Every row belongs to one group in each of 3 separate groupings. Each group adds its own fixed numbers to the row, and there is some noise. The rows also spread widely along 13 directions, which tell nothing about the answers.
In the rows, zero is written as 128.
Known rows, each followed by its group in each grouping:
[167 127  93 115  75 151 151 154  97 209 137 129 119 105  84  92  93 131
 105 146  78 125  52 115 160  92 119  85 156 106] => Z_58 (2) (1)
[103 138 138 141  77 110 144 168 140 140 143 109 128  83  78 141  49 131
 125 110 135 125 140 189  78 108  95  85 149 109] => Z_116 (3) (2)
[105 135 139 105 113 146 171 166 161 101 133 113 159 131 110 136  75 136
 130 130  99 153 153 183  79 162 144  95 121 173] => Z_901 (3) (2)
[102 124 128 141 134 131  98 110 114 131 124 147 113 146 154 135 128  96
 128 131 133 126 160 161 134 108 125 159 144 133] => Z_785 (4) (0)
[154  99 105 117  94 116  95 138 112 105 147 122 152 110 104  81 102 113
 111 116  93 122  89 163 118 122  96  81 182 130] => Z_901 (4) (0)
[164  98 106 115 136 107  32 120  96 142 131 169 131 104 143  87 138 129
 137  79 184 104  88 141 171  92  79 161 119  41] => Z_58 (1) (1)
[ 81 144 170 167 133 107  94 104 148  60 145 111 173 156 118  94 145 103
 119 169 148 147 136  99 111 131 125 104 169 166] => Z_116 (0) (1)
[121 112 146 118 153 124  96 130 153  92 129 123 135 142 112 100 131 152
 124 143 139 154 106 123 157 152 127 149 137 120] => Z_764 (1) (2)
[ 61 148 153 151 145 112 146 146 159 130 125 163 124 104 124 145 106 122
 167 124 161 129 174 183 115 101 132 155 101 140] => Z_764 (2) (1)
[124 141  98 166 121  95  75 158  85 154 147 117 125 126 126  70 151 126
 130 123 107 126  55 178 141 132 168 156 167 139] => Z_785 (0) (0)
[154 134  84 152  68 122  83 174  88 117 120 117 143 137 103  66 147 117
 120 140  43  95  50 190 164 117 116 124 169 147] => Z_58 (1) (1)
[102 149 141 117 116 162 169 187 123 156 112 129 145 119 101 135  86  99
 143 149  76 116 142 166 144 112 134 125 149 186] => Z_116 (0) (0)
[123 131 120 148 141 107 125 115 136 158 142  96 148 137 114 104 122 134
 138 119 129 191 109 131  82 137 195  88 119 145] => Z_58 (4) (1)
[121 174 112 139 124 170 132 136 107 148 116 129 152 158 173 123 148 107
 142 128 116 140 152 157  64 127 185 107 110 149] => Z_58 (2) (1)
[103 164 133 153 111 133 112 118 149 117 116 131 117 144 119 111 148 148
 106 185 142 136 115 132 132 125 136 134 135 120] => Z_58 (2) (1)
[ 88 144 151 151 123 144  97 167 126 130 139  95 111 152 120 147 110 115
 100 159 122 119 139 156 141 131 117 171 210 146] => Z_116 (4) (0)
[149 144 113  90 125 165 130 175 112 174 153 139 139 146 165 132 115 159
 106 119 122 126  90 159 131 172 129 161 116 111] => Z_58 (1) (1)
[154  56  83 136  78 105 167  69 126 114 134 122 161 127 108 112  59 100
 126  89  60 182 128 160  67  91 134  19 119 150] => Z_901 (1) (0)
[129 128 109 116  50 107 150 167 129 148 145 158 118  66  80 113  56 142
 108 130 114  92 101 210 128 111  52  87 133  93] => Z_785 (0) (0)
[ 98 155 140 145 122 123 119 114 142 106 131 153 129 126 129 114 138 132
 121 161 160 123 135 131 113 113 109 129 132 117] => Z_58 (2) (2)
[148 127 132  86 128 159 106 208 151 111 120  68 159 171  93 102 107 161
 109 140 106 158  70 162 158 203 144 136 134 128] => Z_58 (1) (0)
[115 127 108 147 103 128 104  57 125 115  94 166 117 142 155 114 146 117
 118 147 130 135 163 157 118  94 126 104  80 106] => Z_764 (0) (1)
[163 101  93 137 131 131  39 100  89 128 106 118 129 170 152  87 161 116
 118 111 132 142  92 134 155 113 140 146 134  85] => Z_58 (1) (0)
[136 135  92 137 108 131  41 106  88 121  66 143 147 180 150  65 191  90
 138 130 139 131  94 171 190  83 132 138  46 106] => Z_901 (0) (1)
[126  89 113 132 160 124 103 114  99 145 153 119 160 150 168 128  98  89
 156  52 129 159 154 146  69 120 168 120 129 140] => Z_58 (3) (1)
[ 98  96 103 176  95  86 136  96 112 165  97 115 138 143 112 136  81  74
 169  70 119 175 149 195  99  51 152  82  48 135] => Z_116 (3) (1)
[100 148 151 137 171 120 130 123 137 186 137 142 130 130 130 121 135 140
 149 136 180 165 115  90 150 112 160 166 106 124] => Z_58 (1) (2)
[ 84 217 156 156 111 135  87 172 107 115 109 117 172 171 140  77 189  88
 152 155 170 113 117 145 139 127 136 137  89 146] => Z_785 (3) (2)
[118 165 119 123 132 143 148 149 102 156 130 194 133  99 154 107 156 124
 141 156  98  90 105 141 147 106 137 159 143 162] => Z_116 (2) (1)

New rows. What belongs after each?
[120 147 118 166  90 131 116 126 122 114 125 112 143 147 122 110 130 117
 121 146  87 132 127 153 102 115 141 101 158 151] => Z_58 (1) (1)
[111 110 133 133 167 100  84 105 125 123 137 153 150 142 145  98 150 107
 149 112 158 143 122 126 147 112 129 149 115 136] => Z_58 (4) (1)
[124 149 126 120 124 149 124 148 117 141 147 135 124 125 132 108 121 140
 108 159 109 125 109 134 125 149 139 139 165 137] => Z_785 (0) (2)
[106 128 122 156 130 111 113 120 115 161 131 125 134 118 118 115 107 103
 150 105 143 148 142 144  97  85 145 109 124 127] => Z_58 (0) (2)
[128 133 126 117 135 121 153 123 165 123 126 121 144 106 110 117 102 171
 125 142 113 179 121 155  75 168 185  87 111 144] => Z_116 (0) (1)
[127 153 136 145 130 145  81 110 127 113  91 136 127 148 131  93 172 123
 130 178 123 136 122 107 172 117 154 150 141 129] => Z_785 (1) (1)
[115 173 155 117 164 149 108 124 121 159 131 159 131 104 159 128 151 129
 130 148 179 120 156 106 109 127 145 149 157 116] => Z_116 (4) (0)
[115 150 134 114  93 146 166 147 148 117 107 159 138  89 101 118  98 130
 137 153  82 107 158 166 116 123 119  84 129 154] => Z_764 (3) (1)
[135  49  94 119 129 109 122 107 122 132 144 137 115 129 131 140  66 121
 118  84  91 150 132 187 109 118 116 124 146 131] => Z_58 (4) (0)
[173  91  76  84 110 136 140 141  82 182 112 181 143  91 122  94 101  94
 162  80  68 109 105 174 146  72 104  92  93 133] => Z_58 (4) (2)
[119 176 104 146  74 135 132 153 127 172 105 110 119 149 108 108 131 148
 111 159 133 144  82 177 126 120 147 107  76 100] => Z_58 (2) (1)
[125  96 117 136 117  97  69 126 125  94 121 130 131 120 106  91 115 121
 126 110 135 126 104 172 150 111 109 135 147 114] => Z_901 (3) (0)
[107  95  96 149 117  93 140 113 128 146 117 171 106 119 127 129 108 132
 146 113  97 144 110 204 158  83 132 171  88 148] => Z_901 (1) (2)
[149 125 103 124  75 175  83 109 110 101  72 103 128 159 132 120 113  96
 105 134 101 128 170 173 104 104 127  81 138 106] => Z_901 (3) (0)
[108 125 130 158  94 130  96  89 120 129 147 119 117 155 133 117 117 119
  82 155 138 137 132 123 118 110 105 108 159  98] => Z_764 (0) (1)
[ 94 153 144 147 113 152  78 162 124 101 108 102 153 165 126 117 127  87
 130 143 131 124 154 168 139 111 125 138 143 149] => Z_901 (0) (1)
[140 143  90 137  98 185 102 156  69 146  97 123 122 173 161 119 148  96
 110 156  28 103 120 181 149 117 159 154 166 174] => Z_116 (0) (1)
[111 145 119 140 148 147 105 157  99 131 100 152 125 106 145 133 129  97
 170 113 104 104 164 182 111  85 157 161 159 152] => Z_116 (2) (2)
[110 125 146 125 151 125 117 143 139 126 104 128 155 144 102  92 134 113
 159 133 131 153 113 125 180 118 144 136 104 148] => Z_764 (1) (0)
[101 120 142 159 124 105 123 112 141 118 159  87 147 142 106 113  87 109
 130 114 161 185 130 120  66 118 148  76 142 119] => Z_785 (2) (2)
[125 119 125 113 152 127 126 115 137 142 135 154 105 104 137 120 118 168
 114 134 130 137 126 141 118 156 156 152 151 117] => Z_764 (3) (0)
[149 130 119 116 133 146  79 189  97 154 109  85 151 118  94  92 108 110
 151 102 114 139 101 154 129 118 158 107 149 117] => Z_116 (0) (2)
[ 98 165 145 124  95 144 175 189 124 122 153 160 166 130 133 125 116 115
 125 159  77  87 113 166 147 134  90 142 149 193] => Z_116 (1) (1)
[126  93  82 121 122 125 158 111  99 168 143 150 140 164 168 114 112 120
 129  95  71 163 102 184 112 133 164 119  64 158] => Z_764 (0) (1)
[126 121 116 122 113 100 107 156 141 114 106 126 127 105  98 110 106 155
 132 116 127 133 102 208 127 141 133 129 110 113] => Z_116 (3) (0)
[111 143 136 117 140 126  99 179 116 111 132 131 175 151 140 101 141 100
 150 115 126 119 108 179 143 141 121 147 112 161] => Z_116 (4) (1)
[106 107 115 150 115 115  83 133 121  94 133 105 155 165 136 107 112  99
 129 102 118 149 127 193 108 125 135 121 124 145] => Z_901 (0) (1)
[103 146 136 135 127 104  97 146 137  99 136 150 149 102 129 107 129 120
 142 119 158 116 141 187 104 123 112 128 142 136] => Z_901 (4) (0)
[ 82 163 158 170 138 108  87 166 126 133 145  70 173 158 110 103 128 100
 145 121 171 164 113 140 105 131 163 119 133 142] => Z_116 (0) (1)
[110 113 134 134 122 151 115 104 150  95 108 101 113 162 126 146  98 133
  98 154 110 153 174 146 101 145 145 124 167 135] => Z_58 (3) (0)
[147 114 117 100 133 149  84  94 128 130 119 147 122 135 157 120 129 135
 104 134 148 145 139 137 127 126 124 129 123  91] => Z_901 (4) (1)
[147 171 136 108 102 168  56 177 121  95 107  78 176 151 118  80 133 111
 126 133 147 132 127 154 103 160 135  74 126  95] => Z_785 (0) (1)
[123 152 129 142  97 125 115 127 139 136 128 136 121 105 114 118 117 149
 108 152 151 130 117 147 121 117 119 124 152 101] => Z_901 (1) (0)
[ 79 140 142 159 154 112  91 112 131 136 125 139 111 139 137 121 140 126
 135 140 169 143 146 147 132 109 143 168 120 119] => Z_764 (0) (2)
[118 139 136 122 150 156 104 196 104 160 162  89 149 134 129 119  97 109
 141  95 144 145 112 142 101 133 160 144 178 131] => Z_901 (2) (2)
[122 129 113 127 125 156  93 120 115 141 111 146 109 151 155 133 131 127
 108 147 116 118 141 157 144 119 131 162 136 119] => Z_58 (0) (1)
[ 88 151 143 165 144 129 119  96 129 134 138 143 140 130 153 124 137 106
 137 145 141 148 170 121  89 103 173 128 153 167] => Z_901 (0) (1)
[102 162 119 148 126 149  87 154 111 141  91 130 115 149 150 135 148 104
 140 136 125 109 161 197 131 107 145 167 133 139] => Z_58 (4) (0)
[105 111  84 166  98 100 121 114  85 147 119 121 150 203 165 103 136  76
 151  85  96 165 100 208 125 105 164 127  34 162] => Z_785 (3) (1)
[ 84 140 132 164 151  72 161  92 145 200 128 168  91  87 112 121 122 158
 153 140 161 170 113 134 137 104 189 158  95 136] => Z_785 (3) (0)
[116 138 145 131 105 159 155 144 159 144 101  82 140 153  80 139  80 121
 125 156 111 171 150 127 123 120 147  83 133 139] => Z_58 (1) (0)
[ 92 137 149 158 158 102 120 134 165 109 107 117 128 118 100 126 125 147
 149 149 131 163 134 152 129 133 177 156 148 159] => Z_116 (1) (0)
[ 87 112 126 167 138 126 141  73 128 134 120 133 112 192 166 156 132 117
 109 155 109 172 145 137 135 114 162 171 122 167] => Z_116 (1) (0)
[ 96  90 146 128 154  82 105 128 148 106 170 157 134 130 122 107 114 149
 125 115 166 139  92 141 170 136  84 181 126 111] => Z_764 (1) (2)
[ 87 139 119 165 103 128 133 147 126 143  99 160 101 108 119 152 103 108
 153 134  94 107 165 209 145  63 122 171 138 158] => Z_901 (1) (2)
[151  87 116 115 144 116  58 121 127  70 129 167 128  96 134  92 131 144
 130 111 109 105 120 159 147 131 103 155 179 106] => Z_764 (1) (1)
[111 127 127 136 120 142 100 148 120 118 138 106 131 167 145 131 115 125
 114 119 124 140 132 170 113 141 126 147 139 118] => Z_764 (1) (2)
[ 93 133 139 117 179 166 139 173 110 162 150 174 108 111 157 154 108 120
 139 143  82  90 162 149 152 127 143 222 211 193] => Z_58 (0) (2)
[ 80 163 134 146  89 112 185 146 162 118 102 186 143  81 111 138 100 120
 173 132 106 108 182 216 106  89 111 101  75 164] => Z_764 (1) (1)
[ 69 136 141 173 133 109 103 127 118  98 153 105 164 212 161 113 149  90
 127 127 132 150 124 152 120 141 143 155 122 183] => Z_58 (3) (1)
[131 135 116 103 164 147  59 130 108 114 103 150 138 160 184 106 162 126
 140 110 166 137 132 177 132 152 149 173  68  98] => Z_785 (0) (2)
[102 124 140 124 145 123 134 157 138 110 150 146 154 118 125 107 110 120
 150 116 124 131 127 155 115 133 131 125 138 150] => Z_764 (2) (1)
[130 135 113 137 131 143  77  96 126  97  84 123 124 163 150 112 158 130
 119 144 125 140 148 157 112 137 164 133 124 121] => Z_58 (3) (0)
[126 125 130 111 166 133 105 151 116 106 154 131 163 131 159 107 126 125
 146  92 124 132 133 146  80 163 156 137 154 154] => Z_58 (3) (2)
[136  96 107 139 140  99  82  91 105 141 111 135 132 141 118  74 148 117
 141 112 135 155  83 116 160  95 146 128 104 115] => Z_58 (3) (2)
[126 142 119 146  98 104 118  96 146 136  90 134 133 102  87  85 130 137
 138 148 137 161 113 136 128  94 159  76  90 116] => Z_901 (3) (1)
[129 118 127 126 119 125  60 168 134  81  97 143 133  96 105 115 108 119
 150 106 134  88 148 201 148 107  82 151 162 100] => Z_58 (1) (0)
[124 143 126 126 102 122 119 165 136 128 127 129 141  99  98 106  99 138
 136 121 117 118 122 175 112 128 121 103 136 125] => Z_58 (3) (1)
[145 117 119 118 133 137  72 146 119 161 107 115 126 145 118 100 131 141
 130 115 149 149  88 142 177 124 137 149  98  75] => Z_764 (1) (1)
[102 159 151 135 123 132 130 138 135 149 142 117 121 124 123 133 113 149
 105 153 158 142 126 123 104 140 137 135 149 117] => Z_116 (3) (2)
[ 98 162 151 145 147 119 115 121 147 150 161 100 142 131 134 117 121 151
 110 139 195 178 124 116  71 157 177 118 144 118] => Z_901 (0) (0)
[168  66  89 101 103 157 118  87 129 105  54 127 137 169 124 126  99 110
 130 117  64 169 141 172 154  97 132  89  60 121] => Z_116 (1) (1)
[107 123 133 142 129  92 136  93 129 168 128 147 125 106 114 119 107 129
 141 116 172 161 123 122 118  87 133 111  82 104] => Z_116 (3) (2)
[121 156 108 161  87 123  76 147 103 126 128 112 122 137 127 108 138 118
 112 134 119 110 118 190  99 115 115 119 155 114] => Z_58 (4) (2)
[119 165 112 138 121 109 119 148 125 120 146 153 124  90 138 103 143 174
 114 147 114 117  97 192  81 161 155 140 148 138] => Z_116 (0) (2)
[ 88 100 128 145 147 111 156 123 125 145 151 141 142 159 137 120 105  95
 150 118 107 164 113 140 145 112 154 147 114 177] => Z_785 (2) (1)
[108 113 142  99 131 137 145 137 142 115 146 144 172 166 132 110 107 113
 120 139 123 140 115 131 154 144  96 122  98 158] => Z_58 (0) (1)
[132 113 110 144  99 122 111 116 121 157 116  99 139 131  95 101  93 110
 128 118 120 172 113 145 118  92 153  76 113 117] => Z_901 (0) (1)
[111 139 136 146  92 124 168 123 153 104 155 110 157 115  97 108  88 126
 120 142 107 155 138 135  51 132 139  36 153 146] => Z_764 (2) (1)
[114 141 130 116 138 147 107 145 125 133 135 130 139 137 146 122 119 131
 121 128 146 140 133 155 111 140 142 146 126 130] => Z_901 (0) (2)
[135  99 139 106 162 143 112 108 141 118 118 109 163 143 108 103 103 113
 141 121 134 179 141  96 115 126 156  86 124 134] => Z_58 (0) (2)
[114 168 124 150  96 143 113 131 110 156 110 126 119 158 142 127 146 131
 107 160 138 132 112 152 137 111 130 148 106 111] => Z_116 (1) (2)
[135 117 116 120 115 133 123 101 139 136 115 138 107 110 111 111 107 154
 103 152 120 144 127 141 120 130 136 102 137 102] => Z_764 (0) (0)
